The rows of a group lie close to one hidden flat surface of 12 dimensions, which passes through zero. Surfaces can cross.
Known rows, each followed by its group:
[-141 -101 0 260 170 -219 -10 -7 -93 -216 -177 -109 48 -111 53 -129]
K225
[-72 174 -109 -96 -52 138 16 -9 -230 134 129 63 -19 -108 57 -135]
K292
[-43 -113 -123 -135 -120 27 -22 -10 -31 97 -103 -68 -15 -61 96 77]
K189
[229 62 -126 -2 -254 228 158 23 -221 224 -86 -62 85 256 -182 -85]
K414
[437 -164 287 -5 -255 -92 34 101 52 47 71 -3 14 -54 -33 -54]
K225
[-298 271 -129 1 116 -85 84 2 58 104 -7 -158 -79 112 -68 109]
K264
[-354 181 -233 130 195 79 -123 140 112 -33 218 110 -84 51 93 -176]
K292
[-205 69 -278 81 236 80 78 -221 -23 -151 -57 -52 -51 -121 -59 -195]
K225
[-158 89 117 -63 279 -90 30 25 -37 4 -14 -76 -144 20 35 155]
K264
[-25 56 -85 -10 412 -228 -69 -200 -160 22 -21 -59 -109 240 168 18]
K225
[192 94 -63 219 98 -56 61 -126 124 168 126 201 -62 -164 -137 -272]
K414
[46 28 186 67 83 148 125 24 -56 -74 -192 -26 35 2 -79 189]
K189
[-144 207 -112 119 6 7 -64 15 168 59 -124 -325 -76 331 -186 96]
K264
[181 -283 81 -5 -255 59 -51 -74 -338 -132 -78 97 111 -8 -121 -49]
K414
[82 -68 -193 23 -330 60 -143 -124 -38 67 -31 7 70 284 269 421]
K414
[-28 245 -83 193 -115 196 35 -21 109 -106 -36 -94 182 41 121 48]
K225
[-97 -210 128 -6 -350 -412 102 -61 41 -315 103 48 296 -90 -22 102]
K292
[110 -216 -337 -63 -40 69 29 -41 -360 249 -251 224 95 144 -112 172]
K292
[-90 41 -86 25 123 67 144 227 128 -37 -43 -26 69 -115 -51 -34]
K264
[7 -74 65 -18 44 -80 -26 77 -93 -67 -7 -84 -81 -22 26 205]
K292
[42 -108 -86 11 130 -42 -54 116 33 -22 -62 -80 -36 82 -18 -81]
K189
[-155 162 291 -233 145 174 194 -81 -4 237 -240 232 259 100 196 -109]
K414
[143 -248 -4 99 -189 51 -31 -41 -95 -31 44 42 -99 96 -44 -126]
K189
[59 -110 -79 79 -314 15 -84 81 -231 -28 -123 11 172 -89 -125 85]
K414
[-78 4 59 -17 51 316 155 192 241 99 -28 0 -61 196 -26 -195]
K189
[-119 18 -36 -27 242 2 163 -24 -155 312 -14 50 -375 -169 -31 -46]
K189
[-118 125 52 69 -17 -4 -35 -257 -93 114 -72 13 -101 -161 6 -191]
K264
[90 -103 37 -140 41 110 32 5 -135 5 -180 -246 -191 -215 -47 96]
K292
[85 -476 -290 -58 44 -177 -48 -183 131 -67 270 348 -184 27 72 -50]
K292
[-131 261 -212 -268 176 0 166 18 -13 -75 344 -16 69 11 351 107]
K264
[-108 0 86 96 -88 104 130 84 -119 -64 44 -63 -98 -7 132 31]
K189
[8 -35 185 113 -21 -126 -6 182 -196 59 -17 51 110 225 224 -221]
K414
[204 -71 -9 -35 -365 144 -193 -11 -10 206 -125 -162 -9 251 36 29]
K414
[-42 -105 -231 -139 297 -196 97 -194 79 -71 76 47 -67 -85 99 -111]
K264
[-3 -29 -38 -318 -120 231 122 -184 217 3 86 117 -13 -142 -282 -32]
K189
[172 121 88 -117 23 12 -3 54 73 306 54 -3 3 279 172 -144]
K225
[-93 182 301 -41 220 33 252 -92 -213 191 7 229 -114 -138 -377 -168]
K264
[-119 -264 73 112 -103 72 -2 32 6 7 -178 157 -111 -2 -170 94]
K414
[25 -56 -88 -52 -158 -113 -83 110 -78 -17 169 -58 -56 -48 -129 151]
K264
[121 91 24 237 -141 105 74 -140 146 -109 -144 10 198 -161 -94 10]
K225
[137 176 -23 19 178 -191 41 166 4 38 183 -241 -253 156 -406 109]
K264
[81 66 -88 127 -16 -13 -115 -103 -57 -72 -28 -8 34 7 323 429]
K414
[-49 313 -31 189 -179 9 48 10 -97 166 -26 168 379 191 160 -61]
K292
[-176 47 71 113 1 -154 -145 257 77 -106 28 -164 43 115 153 -148]
K292
[-45 -181 -199 60 -1 -54 12 81 -316 -17 112 224 59 80 58 -203]
K292
[262 216 62 -262 26 -105 13 106 -101 24 211 -167 178 48 349 109]
K189
[89 208 -89 113 -130 -70 16 -129 -150 13 82 43 222 -16 282 128]
K189
[88 -63 -66 -137 -46 108 -78 -271 397 -152 -25 -25 153 304 181 -62]
K414
[-322 385 -223 126 285 1 -234 290 -92 -22 205 -132 -161 95 196 274]
K292
[-103 -123 94 -333 111 -103 45 158 -17 245 -496 -128 220 -52 -19 -8]
K189
[109 248 147 239 -13 221 -171 -17 36 -326 423 154 -72 95 -302 23]
K292
[-230 -205 405 -15 239 -166 -56 411 -5 136 -279 51 -108 -247 154 112]
K264
[27 5 -202 31 76 -59 -85 -335 86 88 -172 -118 -26 13 258 -75]
K225
[-17 -28 153 -87 -48 -146 -29 -26 -57 228 -30 33 31 -21 -17 -311]
K189
[-6 39 96 -26 5 -154 -27 -79 7 61 -211 215 323 82 -154 289]
K189
[-85 -61 21 -144 -369 7 -29 -19 131 0 -27 -26 115 -10 116 357]
K225
[-61 305 168 122 74 -126 -256 -259 142 -176 -23 -80 64 -79 -258 145]
K225
[52 80 -17 70 -42 -36 -15 90 -144 56 7 -53 57 38 111 -21]
K414
[203 -208 -102 -99 201 -167 139 -209 -115 103 -115 -60 -94 192 340 40]
K225
[-108 288 -89 205 -308 195 -209 -133 261 148 -170 54 233 -172 28 4]
K225
[-121 -95 -135 -187 -113 -87 113 -5 -174 -34 171 127 5 -96 -172 88]
K414
[-190 -11 154 -177 -197 -95 -260 -51 135 118 -12 -184 -57 210 128 -187]
K264
[-193 161 159 63 210 -94 41 106 147 -328 -69 -351 120 324 95 -151]
K225
[-117 144 8 -126 52 59 0 75 89 -86 117 -206 -100 -13 -95 -86]
K264
[31 25 -83 167 -155 66 -181 -32 65 -275 153 -101 64 2 -208 -336]
K292

New rows. What belongs after each?
[-125 -108 -22 28 -251 -103 -150 48 -1 184 -25 161 -6 57 110 228]
K414
[12 -50 111 66 138 -93 40 -117 12 -135 -68 49 69 73 -218 -298]
K225
[99 45 -76 39 -131 -59 183 -279 78 -194 -156 -58 208 -192 -165 387]
K292
[-6 -26 -86 -226 70 -43 144 21 -95 -72 -38 -72 143 -206 -44 -136]
K189
[-102 230 203 -2 22 121 49 4 160 20 118 -76 -41 -121 108 -235]
K292
[165 -62 222 -146 -192 151 90 -98 -129 56 -95 -26 0 -148 -73 -69]
K292
[-240 -291 -145 -159 -16 22 565 -293 121 79 -432 189 292 -20 106 -11]
K225
[-77 17 -226 129 191 60 9 27 4 189 -8 -87 -316 -13 145 -154]
K189
[23 -46 177 -1 27 -33 -121 15 15 -95 -82 -25 76 45 155 -10]
K414
[-116 121 -41 -71 16 -73 -101 62 38 -15 -6 -100 60 27 320 289]
K414
[355 -227 43 -7 -130 89 -230 -32 -70 -14 108 87 -196 3 -262 198]
K225
[-361 270 -46 -90 14 -82 -135 -16 -66 -9 189 90 19 -153 -108 152]
K225
[79 184 117 149 69 -79 -77 197 260 208 -91 -67 97 35 -34 -256]
K414
[-54 74 76 4 -19 -162 -2 -105 37 -105 61 -4 67 -199 -84 23]
K225
[-177 88 -45 189 -133 93 -70 -24 144 -290 45 -23 130 -25 -201 11]
K292
[-201 334 176 169 -46 55 0 -299 82 62 285 166 -251 -208 -114 103]
K189
[-264 -226 37 -88 -360 -124 -293 -40 96 -79 -38 -263 -175 87 -316 -136]
K264
[-135 324 -304 172 -73 471 -346 -19 4 -83 -5 -188 -85 6 -40 19]
K292
[-66 -90 119 106 -162 2 -233 0 95 -90 -19 -92 -82 79 14 113]
K189
[-157 357 117 -138 -21 57 -250 235 -160 265 126 -127 -76 91 138 44]
K292
[-77 -66 116 -300 37 -200 50 44 16 147 -29 -92 -38 -102 -76 -7]
K292
[-176 -110 -31 -184 44 -169 -75 -17 41 -7 48 -63 -146 31 -63 174]
K264
[-128 64 87 5 158 150 64 163 99 -3 -90 -57 -26 69 -137 -112]
K225
[-163 10 62 -69 132 22 187 -64 203 10 131 222 -99 -129 29 17]
K292
[235 -114 -154 -46 80 152 -2 134 -33 -70 17 -269 -186 65 172 10]
K189
[205 -119 136 -49 -123 -16 -15 -133 -134 -226 101 -202 -215 -267 212 396]
K292
[54 198 182 60 130 44 -104 114 33 -22 208 -140 -181 17 185 -140]
K292
[-181 84 135 -250 364 -203 -89 202 186 -86 -91 -188 -17 -133 -205 163]
K189
[215 210 -198 116 294 -145 2 -22 -272 81 235 71 -130 87 322 392]
K292
[-115 -122 -16 66 -143 -135 -379 -193 30 -38 -143 108 288 707 -7 -279]
K225
[163 -104 25 -64 -74 -113 -125 -66 -30 -155 92 59 28 -318 -239 50]
K414
[-2 -95 -77 -73 -194 94 -94 -173 140 -132 -14 -100 -19 -145 -189 -146]
K292
[-202 -73 -165 460 290 -28 113 147 -167 -185 8 218 -151 111 -138 190]
K189
[-160 25 276 44 93 152 -231 -116 244 59 -409 -285 -194 204 17 127]
K264
[-321 55 -93 188 372 -225 190 264 130 -405 171 -158 -31 -21 -12 -156]
K414
[-132 387 130 -233 -38 24 -31 30 -94 45 248 34 56 -84 -454 155]
K292
[-153 176 215 -128 -178 -181 -272 238 -96 134 272 176 46 34 -76 280]
K225
[253 -410 272 -6 59 -154 -112 264 -275 -125 -129 -290 -231 80 96 87]
K292
[-138 -314 -148 -162 109 17 74 -218 -256 -170 -23 303 -101 35 -364 413]
K225
[67 66 -77 109 23 114 -38 86 -408 -30 64 -27 -46 -16 117 9]
K292
[228 -106 252 44 -96 -41 257 -241 16 -126 -17 283 87 -40 -8 742]
K292
[117 -119 -124 23 -32 45 136 -221 -271 130 -218 12 -66 -233 -12 -106]
K189
[29 241 -20 211 -34 143 -92 -21 182 238 -223 -190 -52 26 42 71]
K264
[-7 -67 35 -66 30 -52 86 126 -123 148 8 116 20 133 97 -1]
K225
[478 111 97 -126 83 70 -133 -131 -58 343 17 2 -154 190 5 4]
K292
[141 -41 72 220 140 -194 -14 -23 -142 -232 -51 -85 75 198 96 33]
K225
[4 327 -60 347 -207 277 -218 219 -11 -32 170 92 153 -18 -120 -222]
K225
[79 93 144 10 96 -327 -108 -6 -86 67 -33 81 204 49 -21 -24]
K189
[-69 -297 16 -13 -85 78 43 108 -211 27 -421 -156 -27 -40 81 178]
K189
[-38 -27 5 -114 45 26 56 -73 140 -33 16 82 41 91 -48 63]
K414
[347 96 212 -54 20 -265 -172 -23 -214 -86 159 -248 -56 -50 172 56]
K189
[-90 -134 150 145 -85 -2 -167 79 51 -160 -202 -2 43 -28 -179 146]
K225
[20 166 76 96 71 -20 64 -27 48 38 -99 -30 124 124 117 104]
K225
[-229 -108 -101 31 168 -281 14 29 -220 70 -73 17 -51 -113 249 26]
K225
[-104 -104 -270 -57 114 290 148 -61 -118 -89 -3 147 -50 103 -182 -12]
K225
[55 151 -55 121 -185 65 -31 59 -95 -27 114 -80 50 -3 30 14]
K264
[71 267 16 -92 21 119 123 -5 -260 253 -281 -264 61 -171 121 -63]
K292
[-50 -201 -10 102 152 -61 18 -3 -234 249 -246 365 36 120 -33 -17]
K225
[172 24 61 118 -36 29 -89 48 2 -32 70 -15 -5 -56 -74 -114]
K225
[-178 162 223 237 93 -243 -290 -61 214 121 72 151 -126 135 -206 46]
K189
[-210 -35 -262 -44 85 148 -87 -202 129 184 -197 64 -63 -14 -33 -258]
K225
[109 -19 -154 -99 -47 -35 27 -303 -110 83 360 37 -245 82 178 -110]
K414
[8 158 144 223 135 -103 90 149 -67 -122 172 106 62 122 139 -5]
K292
